The groups are shells around one centre, one inside the other: the same stretched ball of 6 dimensions in 6 sizes.
Known rows, each followed by its group:
[-28  27 -19  12   2  -5   9  12  27  49 -53   4 -20  38   9 -12   9   4
 -11   6  18  -4   6  10 -37]	H
[-41  29 -14  14  -4 -16   2   1  19  62  -4 -11 -52  29  22  -4 -10 -25
   6 -21  16  31 -12  15 -26]	E
[-36  31  -3  20   2 -15  -8  -2  14  52   0   3 -30  26  23 -18 -10 -10
   3 -28  26  24 -16  17  -8]	L
[-37  40   1  13   0  -5 -21 -15  15  51   4 -11 -17  10  22 -12  -9 -25
   7 -25  22   9 -29  18 -26]	Q
[-24  23  -2  13   4 -43  12  23  22  56 -32  -1 -11  41  34 -22 -14  14
  -6 -15  31  25  -4  27  -9]	E
[-40  45  17   9  -2 -20 -13 -20  18  51  16 -24 -12   9  33 -14 -26 -32
  21 -29  24  22 -36  24 -27]	Q
[-30  20 -20  16   0 -21   5  14  19  56 -33   6 -35  46  23 -14  -3   7
 -17  -9  25  18   4  22 -13]	L
[-35  26 -23  18   0  -7  -3  13  18  63 -22   1 -44  26  13  -4   6 -13
  -5 -17  15  16  -7   9 -27]	B
[-34  36  10  11   0 -34 -12  -2  15  60  11 -17 -15  15  38 -16 -24 -18
  11 -35  28  30 -32  29 -13]	H
[-40  34  -4  11  -3  -9   8 -16  24  43 -16  -8 -36  39  19 -13 -13 -17
   5  -4  19  17  -4  15 -30]	E
[-30  27 -12  14   3 -12  10  10  25  49 -40   4 -20  37  14 -16   1   3
  -4  -3  21   7   2  11 -28]	B
[-31  34 -14  11   0   3 -12  -3  21  50 -33  -3 -15  22  13  -9   7 -10
 -10  -4  18  -9 -11  15 -37]	L
[-41  25 -16  22  -1 -16   4   5  16  60  -3   3 -57  35  20 -10  -8 -15
   3 -25  20  37  -6  11 -11]	V
[-42  39  -2  14  -2   0  -6 -19  19  47  -1  -8 -33  22  17 -11  -9 -28
  11 -17  18  14 -17  11 -30]	Q
[-43  27 -18  19  -3  -8   4  -5  17  55  -6   2 -60  40  17  -8  -7 -18
   0 -17  18  29  -2  12 -17]	Q
[-40  29 -17  20  -2  -6 -11  -1  13  60  -1   0 -50  25  18  -7  -2 -20
  -2 -26  18  23 -13  14 -17]	H
[-37  25 -28  17  -2  -2  -2   6  19  59 -26   2 -51  34  11  -3   7 -13
 -10 -10  14  13   0  10 -28]	H
[-43  26 -34  19  -5  16  -5 -11  17  52 -21   8 -66  39   4  -1  10 -20
 -14  -4  11   8   4   6 -29]	E
[-39  34   0  15   0 -23  -4   3  18  62   6 -13 -33  15  26 -10 -14 -25
  16 -32  20  32 -25  16 -22]	L
[-25  25 -22  16   5  -4   3  21  23  52 -53  11 -15  32   8 -14  15   9
 -14  -2  20  -6   3   8 -30]	L
[-36  47  20   3  -1 -23 -10 -16  23  49   3 -29   4   7  33 -15 -24 -29
  22 -21  23  12 -36  25 -38]	E
[-38  25 -24  12  -5  -2  13  -8  24  45 -37   2 -52  54  12  -8  -1  -7
 -14   9  16  10  13  14 -30]	E
[-42  33 -10  20  -1  -4 -11 -10  13  55   7   0 -47  24  18 -10  -7 -24
   5 -28  20  25 -16  12 -15]	H
[-39  27 -13  23   1 -11   0   0  15  52  -6   9 -47  37  18 -16  -6  -8
  -1 -23  23  28  -5  12  -7]	V
[-31  24 -20  17   2   0  11   4  24  41 -49  15 -29  49   8 -17   7   9
 -15   6  21   0  13   9 -24]	E
[-27  33  14  10   3 -44   0   9  20  56  -8 -15   1  23  40 -22 -25  -3
   9 -27  32  26 -24  31 -14]	B
[-24  20 -17  12   3 -31  15  31  25  60 -50   2 -19  40  22 -14   1  13
 -12  -5  24  14   4  19 -23]	B
[-35  23 -28  15  -2   5  10  -4  24  43 -47  11 -45  54   7 -11   7   1
 -20  11  17   1  16  11 -29]	L
[-32  33   5   8  -1 -36  -6   4  18  62  -2 -19 -16  21  38 -13 -22 -14
   5 -27  27  27 -25  31 -19]	H
[-27  29 -16  15   4 -11  -8  20  20  61 -33   1 -13  16  15 -10   9  -3
  -6 -16  20   2 -13  12 -29]	L
[-39  35 -17  12  -3  12  -6 -14  22  45 -26  -2 -34  29   7  -7   5 -19
  -4  -1  14  -3  -5   9 -40]	Q
[-20  34  15   7   6 -48  -6  23  21  62 -18 -18  22  10  41 -22 -18   2
   8 -29  33  16 -31  32 -20]	E
[-33  24 -30  13  -2   7   4  -1  23  46 -51   8 -39  47   6  -8  12   0
 -23  11  16  -7  13  12 -34]	L
[-40  25 -23  20  -2  -6   6   3  19  56 -18   5 -58  40  12  -8   0 -13
  -4 -12  16  24   2   8 -20]	B
[-33  41  17  10   1 -30 -14  -7  16  54  11 -19  -1  10  38 -19 -25 -19
  15 -34  29  22 -36  29 -17]	B
[-39  31 -10  19  -1  -3  -7 -13  15  45  -7   5 -38  35  18 -16  -6 -11
  -4 -16  23  16  -7  16 -13]	V
[-26  27  -5   9   1 -21   8   5  24  44 -43   0  -7  43  25 -21  -7  11
 -13   1  28   3   1  25 -23]	V
[-36  38  11  15   2 -30 -16  -1  13  62  21 -15 -16   6  35 -16 -22 -24
  18 -44  27  33 -37  24 -12]	Q
[-41  37  -2  18   0  -8  -9  -7  17  56   8  -8 -34  13  19 -10  -9 -28
  17 -30  18  24 -24  10 -24]	V
[-26  31  -7   6   2 -17  10  14  30  50 -52  -7  -2  30  17 -13   1   2
  -3   4  20  -4  -3  15 -42]	V
[-34  29  -2  13   0 -29  12   7  23  54 -17  -7 -28  36  27 -16 -16  -6
   6 -15  24  28  -7  19 -19]	Q
[-42  36   2  12  -4 -21  -7 -12  16  58  13 -18 -38  21  31  -9 -21 -30
  12 -28  21  32 -24  23 -21]	B
[-31  39  16   4   0 -34   1  -4  25  51 -12 -23   3  21  36 -18 -25 -13
  13 -16  27  16 -25  29 -30]	H
[-27  24  -4  11   2 -39  17  21  25  57 -35  -5 -17  41  30 -18 -13   8
  -2 -10  27  24  -2  23 -19]	Q
[-24  22 -20  14   4  -9  10  16  25  46 -60  13 -14  46  12 -18   9  18
 -21   8  24  -6  12  15 -25]	V
[-22  33   4   7   5 -34  -1  21  24  58 -33 -13  13  16  30 -18  -8   3
   2 -16  27   6 -20  25 -29]	B
[-33  36   2  15   3 -14 -13  -3  17  51  -6  -5 -11  17  24 -17  -9 -12
   4 -24  26  12 -23  19 -19]	H
[-30  25 -26  18   2  -5 -11  16  16  62 -29   7 -33  25  13  -7  11  -4
 -15 -16  19   6  -7  13 -22]	V

New rows, each followed by its group:
[-30  28  -3   7  -2 -25  12  -3  25  44 -35  -7 -16  48  29 -19 -16   4
  -9   2  27  12   1  27 -23]	E
[-24  28 -13   9   3 -19   2  22  25  58 -46  -4  -7  25  19 -11   5   4
  -9  -5  21   0  -6  17 -34]	H
[-33  37  13   6  -1 -32   3  -6  23  49 -10 -18  -7  27  35 -19 -25 -12
  11 -16  27  20 -20  27 -25]	H
[-34  38   5  12   1 -21  -6   2  20  57  -5 -14 -13  13  26 -13 -13 -19
  15 -25  22  19 -26  17 -28]	H
[-21  34   9   5   4 -42  -6  22  23  63 -25 -20  18   9  37 -17 -13  -2
   4 -23  29  10 -29  30 -29]	V
[-41  39   9  14  -2 -21 -10 -16  15  53  18 -15 -28  19  32 -15 -25 -27
  16 -32  25  31 -29  23 -15]	B
[-34  28 -10  11  -2 -24   9   9  23  59 -22  -9 -35  34  24  -9 -10 -11
   1 -12  19  24  -6  18 -27]	H
[-42  37  -2  10  -4 -13  -5 -16  19  53   3 -17 -37  25  26  -8 -17 -29
   9 -19  19  23 -19  20 -28]	B
[-36  34 -16  14   0   8  -6  -5  22  48 -29   1 -27  25   8  -9   7 -14
  -4  -4  15  -3  -6   8 -37]	H
[-33  32  -9  14   1 -18 -10  12  18  65 -11 -10 -25  13  22  -7  -3 -17
   4 -26  19  17 -21  16 -27]	B
[-26  20 -20  16   3 -21   8  23  21  55 -45  10 -25  44  19 -16   4  14
 -18  -6  25  11   6  18 -16]	B
[-36  29  -9  15   0 -20   4   9  20  60 -14  -6 -35  27  21 -10  -7 -14
   6 -20  19  25 -11  14 -24]	H
[-31  40   7  10   2 -17 -21  -5  17  54  -3 -14   2   7  29 -15 -12 -17
   6 -27  26   7 -33  25 -25]	V
[-29  20 -35  15   0   8  11   8  25  44 -66  17 -36  54   2 -11  18  12
 -28  17  17 -11  22   8 -33]	V
[-43  42  13  12  -2 -24 -11 -17  16  57  27 -23 -29  11  34 -12 -28 -36
  25 -37  22  36 -36  22 -21]	V
[-21  25 -14   6   2 -19  12  18  29  49 -64  -1  -1  41  19 -16   4  15
 -17  11  23  -8   6  21 -36]	Q
[-30  30  -2  18   5 -26  -8  16  15  62  -8  -2 -15  16  27 -17  -7  -6
   5 -33  27  23 -22  18 -12]	Q
[-29  22  -7  13   1 -40  12  20  21  61 -23  -4 -29  40  32 -16 -14   3
  -3 -18  27  32  -4  25 -12]	Q
[-35  40  13  13   2 -24 -10  -4  18  55   7 -15  -7   9  30 -17 -19 -21
  19 -32  26  22 -32  20 -21]	B
[-36  37  -1  15   1  -5 -11 -13  18  46  -7  -2 -18  22  20 -16  -8 -15
   3 -18  23   8 -18  16 -22]	B
[-22  29  -6  10   5 -24  -4  22  22  57 -40  -4   6  20  24 -16   1   7
  -8 -13  26   0 -13  21 -27]	Q
[-28  26   0  15   4 -38   5  17  19  57 -17  -2 -15  33  33 -21 -16   5
  -1 -24  30  28 -11  25  -7]	L
[-31  25 -20  19   3  -9   2  20  20  59 -34   7 -30  28  11 -10   9  -2
  -5 -13  19  10  -3   7 -25]	B
[-31  17 -34  17   0  -6  15  18  24  55 -53  13 -48  52   8  -8  12   7
 -21   5  16   8  18   9 -26]	B
[-32  32   5   7  -1 -42   3   8  21  63  -6 -21 -20  25  39 -13 -24 -14
   9 -24  25  33 -21  30 -21]	B
[-21  30  -2   2   2 -30   6  19  28  55 -51 -14  10  27  27 -15  -5   6
  -6   0  25  -2  -9  26 -38]	Q
[-31  39  14  11   3 -31 -13   2  17  57   3 -16   2   8  35 -18 -19 -15
  13 -33  29  20 -34  26 -19]	H
[-36  35  -8  13  -1 -11 -17  -2  15  61  -2 -12 -27  12  23  -6  -5 -23
   2 -26  19  14 -25  19 -27]	Q
[-39  35 -12  16  -1   2 -16 -11  15  53  -4  -3 -35  19  16  -8  -1 -23
  -1 -20  18  10 -17  14 -25]	H
[-19  30   7   1   3 -43  15  18  30  50 -52 -15  18  36  35 -22 -16  14
  -4   2  30   4  -7  31 -32]	E
[-30  30 -18  14   2  -2  -3  12  23  55 -38   2 -20  23   9  -9  11  -6
  -6  -7  17  -2  -6   8 -35]	B
[-36  41   3   9  -1 -13 -15  -7  19  56  -2 -19 -13   7  25  -9 -11 -27
  11 -24  20  11 -30  20 -34]	B
[-30  36  -5  10   2  -9 -10   4  22  54 -24  -9  -6  13  19 -11   0 -12
   1 -14  20  -1 -19  16 -36]	H
[-27  24 -29  12   2   1  12  18  29  50 -67   8 -23  40   3  -8  18   7
 -18  14  15 -11  13   6 -43]	E
[-35  24 -16  14  -2 -16  19   3  25  47 -36   3 -42  53  18 -14  -7   0
  -7   2  20  19  11  15 -23]	E
[-35  35   3  18   3 -21 -17   0  12  59  11  -6 -20  12  29 -16 -13 -17
   8 -39  27  26 -29  21  -9]	L
[-22  23  -3   7   2 -49   9  27  23  64 -34 -12  -7  35  38 -17 -15  10
  -8 -15  30  23  -9  33 -17]	V
[-23  31  -1   4   2 -28   5  15  28  53 -46 -13   8  26  26 -16  -6   4
  -4  -2  25  -1 -11  24 -37]	H
[-35  28  -8  19   1 -21  -8   4  13  59  -2   0 -35  28  27 -15 -10  -9
  -3 -29  26  27 -15  21  -7]	Q
[-27  28 -17   4  -2  -7   7   3  28  46 -56  -5 -14  41  16 -10   3   2
 -17  14  19 -10   5  20 -43]	V
[-27  26 -21   9   0  -5   8  10  27  49 -57   1 -18  39  11 -10   9   4
 -17  10  18  -8   7  14 -40]	H
[-30  37   6   2  -2 -25   1  -4  26  49 -27 -21   0  26  31 -14 -16 -10
   2  -4  24   5 -17  28 -38]	B
[-33  31   2  17   3 -32  -2  12  16  63   1  -7 -24  20  31 -16 -16 -12
  11 -34  26  34 -22  20 -11]	B
[-22  28   6   8   5 -46  13  26  26  58 -36 -10   6  29  34 -21 -15   9
   4 -14  29  19 -12  26 -22]	V
[-35  37  -3  10   0 -12  -9  -1  21  57 -13 -14 -17  13  21  -8  -5 -22
   7 -18  18   9 -23  16 -36]	H
[-29  37  -3  10   3  -8  -8   5  24  52 -31  -8   2  12  16 -13   2 -10
   3 -10  20  -6 -19  13 -40]	V
[-27  19 -36  16   2  -1   8  25  24  57 -62  12 -34  41   4  -7  21   9
 -23   6  15  -4  14   7 -34]	L
[-38  43  21   8  -1 -34  -5 -10  20  56  16 -27 -10  10  38 -15 -31 -30
  27 -32  25  31 -37  25 -25]	E
[-30  33  11  11   2 -47  -4  14  17  67   6 -19 -11  14  42 -16 -25 -13
  14 -39  29  37 -32  29 -12]	Q
[-33  33 -16  14   0   7  -7  -5  21  46 -32   2 -22  27   9 -11   8  -9
  -8  -3  18  -7  -6  10 -34]	H
[-37  27 -13  18   0 -18   5   8  19  59 -13   0 -43  33  20 -11  -6 -11
   3 -20  20  28  -6  13 -18]	H
[-29  23 -21  11  -1 -12  16  10  27  48 -54   3 -29  50  14 -13   3   7
 -16  10  20   4  13  15 -31]	H
[-28  22 -21  18   4 -12   9  22  22  55 -45  11 -27  38  12 -14   9   8
 -11  -6  21   9   5   9 -22]	B
[-28  22 -14  12   1 -28  16  21  25  57 -42  -1 -26  43  23 -14  -5   6
  -7  -4  23  18   4  18 -24]	H
[-36  42  25   6  -1 -39  -6 -12  19  53  15 -27  -3  13  43 -19 -35 -24
  23 -32  29  31 -37  31 -20]	L
